The groups are shells around one centre, one inside the other: the same stretched ball of 8 dimensions in 10 sizes.
In the rows, 128 means zero.
Some rows, each with its group after it:
[144 155 126 113 206 127 135 175 116 165 141 163  87 170 114 150] | z_902
[117 157 126 112 202 115 162 179  91 144 166 182  80 146  87 104] | z_841
[162 155 130  95 172 109 164 149 103 168 143 154  96 195 104 134] | z_878
[123 164 125 100 223 117 162 159  82 156 141 184  87 173 119 136] | z_33
[171 166 132 130 210 128 115 190 101 180 144 162 108 196 145 165] | z_33
[119 162 136  81 193 118 171 129  74 133 158 169  92 175  85 125] | z_841
[119 161 131  96 214 111 153 152  95 145 165 179  78 164  90 115] | z_841
[103 142 123  91 209 119 173 133 109 146 127 171  86 157 108 143] | z_33
[ 97 127 131  94 174 128 167 128 127 126 142 149  94 138  79 133] | z_650
[145 160 132 117 200 123 145 171  89 161 145 165 109 182 130 144] | z_995
[125 144 134 117 183 121 148 157 103 141 161 160 107 159  97 131] | z_550
[137 120 130 115 160 121 149 140 147 155 132 135 112 164 108 154] | z_248
[118 135 130 102 183 108 166 131 114 143 150 161 100 164  95 128] | z_878
[ 96 116 126 113 186 120 163 131 137 138 132 155 106 140 106 144] | z_33
[147 128 135 112 149 122 159 122 107 150 134 136 139 190 116 171] | z_33
[121 138 135 101 177 122 162 132 107 140 142 151 111 168 106 141] | z_3
[149 152 134 107 181 118 151 146  95 157 148 156 111 190 112 150] | z_3
[149 152 124  99 200 110 146 142 111 166 148 170  84 187  90 159] | z_248
[128 123 124 116 175 119 151 139 133 152 140 154 104 160  91 162] | z_902
[135 132 126 138 177 138 137 179 121 154 137 151 118 152 118 165] | z_841
[137 171 129  95 211 119 162 161  75 157 144 177  89 182 116 134] | z_248
[123 140 133 122 196 133 133 162 118 145 147 155 109 156 116 152] | z_650
[150 157 130  86 198 117 157 129 101 166 127 158  98 202 121 164] | z_459
[124 159 127  88 190 121 179 143  73 142 147 173  92 171  88 135] | z_878
[149 161 126  99 202 117 145 155 100 162 152 170  82 184  92 151] | z_3
[157 164 137  82 184 116 167 130  82 162 132 153 108 210 125 148] | z_841
[121 157 124 101 207 120 160 159  91 148 153 179  82 160  89 135] | z_3
[147 171 126 112 209 127 142 182  79 161 155 178  88 176 103 148] | z_650
[163 149 126 107 183 116 149 157 114 174 134 155  98 191 114 159] | z_550
[119 121 123 105 171 116 167 122 127 146 135 155 104 160  86 161] | z_995
[139 132 124 106 180 114 151 136 131 159 140 155  96 173  93 159] | z_902
[128 132 131  94 161 118 171 123 115 142 140 146 105 168  86 144] | z_3
[156 158 121 119 221 116 128 185 124 183 140 173  77 179 122 152] | z_459
[127 130 127 120 176 120 163 154 119 154 129 153 116 162 125 143] | z_248
[146 128 130 105 158 116 155 122 121 153 142 144 114 182  90 167] | z_650
[137 156 129 102 197 127 141 163 109 152 152 162  84 166  92 143] | z_550
[156 169 126 101 221 119 130 159 101 172 148 174  80 194 107 165] | z_650
[117 142 131  70 177 115 186 115 113 141 131 151  85 168  91 124] | z_33
[126 142 126  89 181 111 183 126  98 150 134 163  98 176  99 140] | z_550
[148 156 130  97 180 122 160 164 106 159 141 155  88 174 102 129] | z_459
[164 139 133 111 168 122 132 151 137 167 142 137 104 185 104 160] | z_33
[129 131 127 110 183 126 153 137 122 153 126 150 112 169 117 169] | z_902
[136 155 121 114 213 129 147 169 100 166 129 172  95 173 125 167] | z_878
[157 159 125 120 196 124 134 178 100 166 153 168  94 179 101 159] | z_995
[116 142 128  98 210 124 138 143 137 148 143 160  77 155  96 145] | z_841
[152 166 120 111 220 115 141 179 101 175 148 183  74 179 105 148] | z_995
[153 167 128 124 206 126 141 193  84 169 145 172 103 180 132 145] | z_878
[135 142 124 106 206 118 143 144 126 164 134 164  90 174 111 164] | z_550
[164 162 122 102 205 116 142 153  98 176 141 172  87 199 102 175] | z_878
[111 136 123 118 201 125 149 150 109 143 147 172  99 150  95 160] | z_650
[149 162 126 122 201 123 142 186  89 163 155 174  96 173 108 143] | z_995
[113 130 128  84 184 113 173 115 132 145 129 151  88 163  95 138] | z_878
[121 141 123 112 207 118 149 155 120 156 140 170  89 159 107 147] | z_902
[126 136 126  93 169 120 179 124 100 144 132 155 106 171  92 155] | z_248
[138 155 129  97 191 127 155 161 109 156 137 156  86 169 105 138] | z_650
[144 142 124 101 184 119 147 141 122 158 144 159  87 174  81 164] | z_248
[124 123 128 106 178 122 144 131 148 148 140 145  97 157  90 158] | z_248
[146 160 123 112 213 121 143 166  95 168 141 175  92 183 116 162] | z_902
[126 135 123 120 191 116 151 161 124 156 144 165  95 155 102 141] | z_550
[114 134 123  94 189 118 165 132 125 144 140 162  81 153  77 146] | z_550
[103 134 129  88 185 129 169 132 125 135 131 151  88 146  93 136] | z_459
[115 136 117 104 211 111 160 142 126 158 134 176  80 157  98 149] | z_459
[101 132 132 125 184 134 145 155 109 125 160 160 111 135  88 142] | z_33
[164 153 130 103 201 116 131 148 126 178 133 153  94 200 124 168] | z_878
[109 123 130  97 165 122 177 122 122 135 131 146 109 154  97 141] | z_3
[139 156 130 119 201 119 143 172  96 158 154 170 101 173 114 138] | z_902
[110 145 131  98 180 121 169 149 101 131 159 164  88 146  75 113] | z_995
[146 156 129  94 190 118 163 143  92 160 135 161 100 191 114 152] | z_3
[103 106 123 108 162 121 164 120 149 134 138 146 101 137  71 154] | z_459
[141 117 138 112 139 127 152 132 142 146 132 119 129 169 112 151] | z_841
[146 151 126  93 193 122 159 136 102 165 125 159  98 191 115 171] | z_650
[133 173 132  93 211 120 151 174  94 152 160 173  70 166  95 107] | z_841
[164 138 123 116 177 122 146 154 126 178 120 148 108 190 124 181] | z_459
[159 173 134  97 198 120 152 161  77 165 144 164  99 200 122 143] | z_248
[113 138 134 105 184 120 155 144 117 136 155 157  97 152  92 124] | z_995
[145 134 135 107 168 126 144 138 128 154 136 137 115 179 113 160] | z_550
[143 140 128 126 186 129 135 161 114 158 140 155 115 172 117 170] | z_902
[168 150 128 116 196 119 127 163 125 180 135 154  99 195 126 170] | z_995
[151 150 123 110 204 121 138 157 118 173 133 163  92 184 116 171] | z_3
[128 113 124 126 160 126 158 137 131 151 123 143 128 160 113 177] | z_459

New rows, each followed by its group:
[162 179 119 111 244 123 125 191  99 188 138 186  69 191 127 166] | z_841
[134 143 121 110 202 111 156 148 112 164 137 172  93 174 109 155] | z_995
[121 162 129  84 185 111 188 151  73 138 160 176  80 162  75 100] | z_841
[115 152 134  89 192 128 162 135  93 134 147 161  95 164  92 139] | z_878
[154 154 133 100 185 120 146 145 101 161 144 154 104 193 110 156] | z_3
[129 144 129 112 197 117 147 145 105 151 150 167 104 172 104 153] | z_995
[142 140 130  96 172 108 161 120 108 152 149 156 103 187  85 152] | z_878
[126 146 133 137 189 132 132 187 101 142 166 163 112 148 107 134] | z_841
[103 116 137  85 144 121 190  91 114 120 133 134 124 160  88 141] | z_841
[109 110 135 126 140 129 163 145 131 127 146 133 130 136  97 131] | z_841
[164 160 124 108 207 114 139 168 112 181 137 167  86 194 119 157] | z_550
[132 156 123 118 219 125 140 175 102 162 143 177  89 166 116 153] | z_550
[143 145 122 103 202 122 147 145 120 169 125 162  91 181 114 175] | z_995
[130 136 126 113 184 118 160 137 104 153 136 162 115 175 112 164] | z_248
[135 147 139  88 156 126 179 125  82 138 138 142 122 184 106 142] | z_841
[148 144 125  98 183 114 158 133 111 163 135 158  98 188 100 164] | z_902
[133 134 127 133 176 130 140 172 115 149 149 156 114 153 104 155] | z_248
[133 127 127  95 159 117 171 124 126 149 133 144 102 169  88 151] | z_995
[124 142 138  91 168 112 169 120  97 133 160 154 106 173  81 127] | z_459
[128 137 129 129 193 138 130 171 125 152 138 152 110 153 121 163] | z_878
[145 169 128  92 209 117 162 148  75 163 138 174  94 196 119 150] | z_878
[165 150 126 126 198 118 128 171 117 179 140 161 105 191 127 169] | z_995
[113 146 130 103 173 117 169 155  95 129 172 167  89 144  61 107] | z_841
[126 115 130  90 156 122 175 103 141 149 109 129 116 173 113 167] | z_841
[128 138 128 111 174 123 168 149  99 148 137 157 112 165 108 147] | z_3
[143 147 131 117 182 115 158 160  99 159 143 159 113 179 123 135] | z_995
[126 146 135 104 182 118 154 141  98 138 162 160 103 167  88 133] | z_995
[141 156 132  99 184 128 156 155  96 153 140 155 100 177 107 146] | z_550
[130 173 122  93 235 113 156 162  84 162 149 192  67 176 102 135] | z_459
[173 148 125 114 178 112 151 159 111 183 128 154 109 202 129 164] | z_459
[103 131 127 124 182 133 160 152  98 131 145 163 119 142 103 152] | z_841
[133 166 129  93 218 126 135 153 101 152 156 173  74 173  87 150] | z_33
[108 126 131 110 171 132 174 139 112 138 120 145 124 152 128 146] | z_841
[123 132 132 117 166 129 158 157 117 141 143 146 113 151 104 136] | z_550
[160 162 131 115 195 130 129 177 101 165 151 159  97 184 111 157] | z_248
[126 149 132 110 200 129 132 157 115 145 157 161  92 159  94 147] | z_248
[178 146 130 122 166 124 132 165 116 174 142 143 115 196 113 172] | z_841
[119 139 138  93 158 115 174 129 100 128 161 149 106 161  77 114] | z_878
[103 130 132  93 180 126 173 125 120 134 128 148 103 152 106 138] | z_650
[136 161 126 103 215 115 149 152  91 160 148 178  90 183 110 150] | z_248
[147 157 134  97 175 114 168 156  92 156 148 157  99 183 106 119] | z_248
[119 136 127 118 198 128 137 155 125 147 147 161  98 151 100 156] | z_902
[135 152 135 103 191 127 138 143 102 144 157 157 102 175  95 153] | z_878
[103 118 124 109 173 123 165 130 129 134 141 155 102 141  81 150] | z_550
[146 137 128 101 178 121 154 141 132 166 122 144 100 180 118 159] | z_995
[124 148 116 113 216 116 149 174 121 161 146 182  68 150  91 138] | z_459
[149 170 127 111 214 123 129 193 108 165 161 174  69 167  95 130] | z_841
[146 163 119 111 205 115 149 176  91 164 161 186  75 171  78 143] | z_841
[158 173 119 104 221 114 146 178  93 179 144 184  71 188 107 150] | z_650
[135 133 126 129 185 129 133 160 123 153 146 156 110 161 103 170] | z_550
[155 151 132  92 174 125 149 138 111 158 140 146  97 189  95 161] | z_459
[138 149 135 115 185 121 140 154 102 147 161 158 108 173 100 141] | z_995
[159 159 128 113 203 122 124 171 116 169 154 164  85 182 100 157] | z_995
[150 154 134 114 177 120 152 164  93 157 149 155 113 183 118 137] | z_902
[108 140 124  82 179 106 201 122  94 139 137 169  89 160  85 118] | z_33
[139 136 129 135 186 127 134 165 112 157 144 157 123 169 123 166] | z_650
[116 116 132 111 154 117 175 120 119 138 133 141 130 162 111 146] | z_650
[151 164 123 109 218 118 143 172 102 175 138 176  84 184 121 154] | z_902
[129 155 121  91 210 111 174 151 103 165 127 175  78 174 115 133] | z_459
[113 131 135 110 174 123 154 136 116 132 153 150 112 154  95 136] | z_995
[150 155 127 113 199 118 149 157  92 168 137 166 109 192 128 161] | z_995
[160 142 132 116 173 129 141 153 114 166 128 141 122 191 131 173] | z_248
[162 166 119 115 239 119 116 178 118 188 140 181  72 191 121 177] | z_841
[130 138 134  97 172 122 158 141 126 147 139 143  98 165 102 133] | z_995
[150 151 138  93 163 111 168 136  92 151 151 149 110 192 101 128] | z_650
[129 142 128  90 179 120 175 142 118 154 125 150  92 167 111 131] | z_878
[168 176 126 104 220 111 144 173  86 184 140 178  87 206 132 148] | z_878
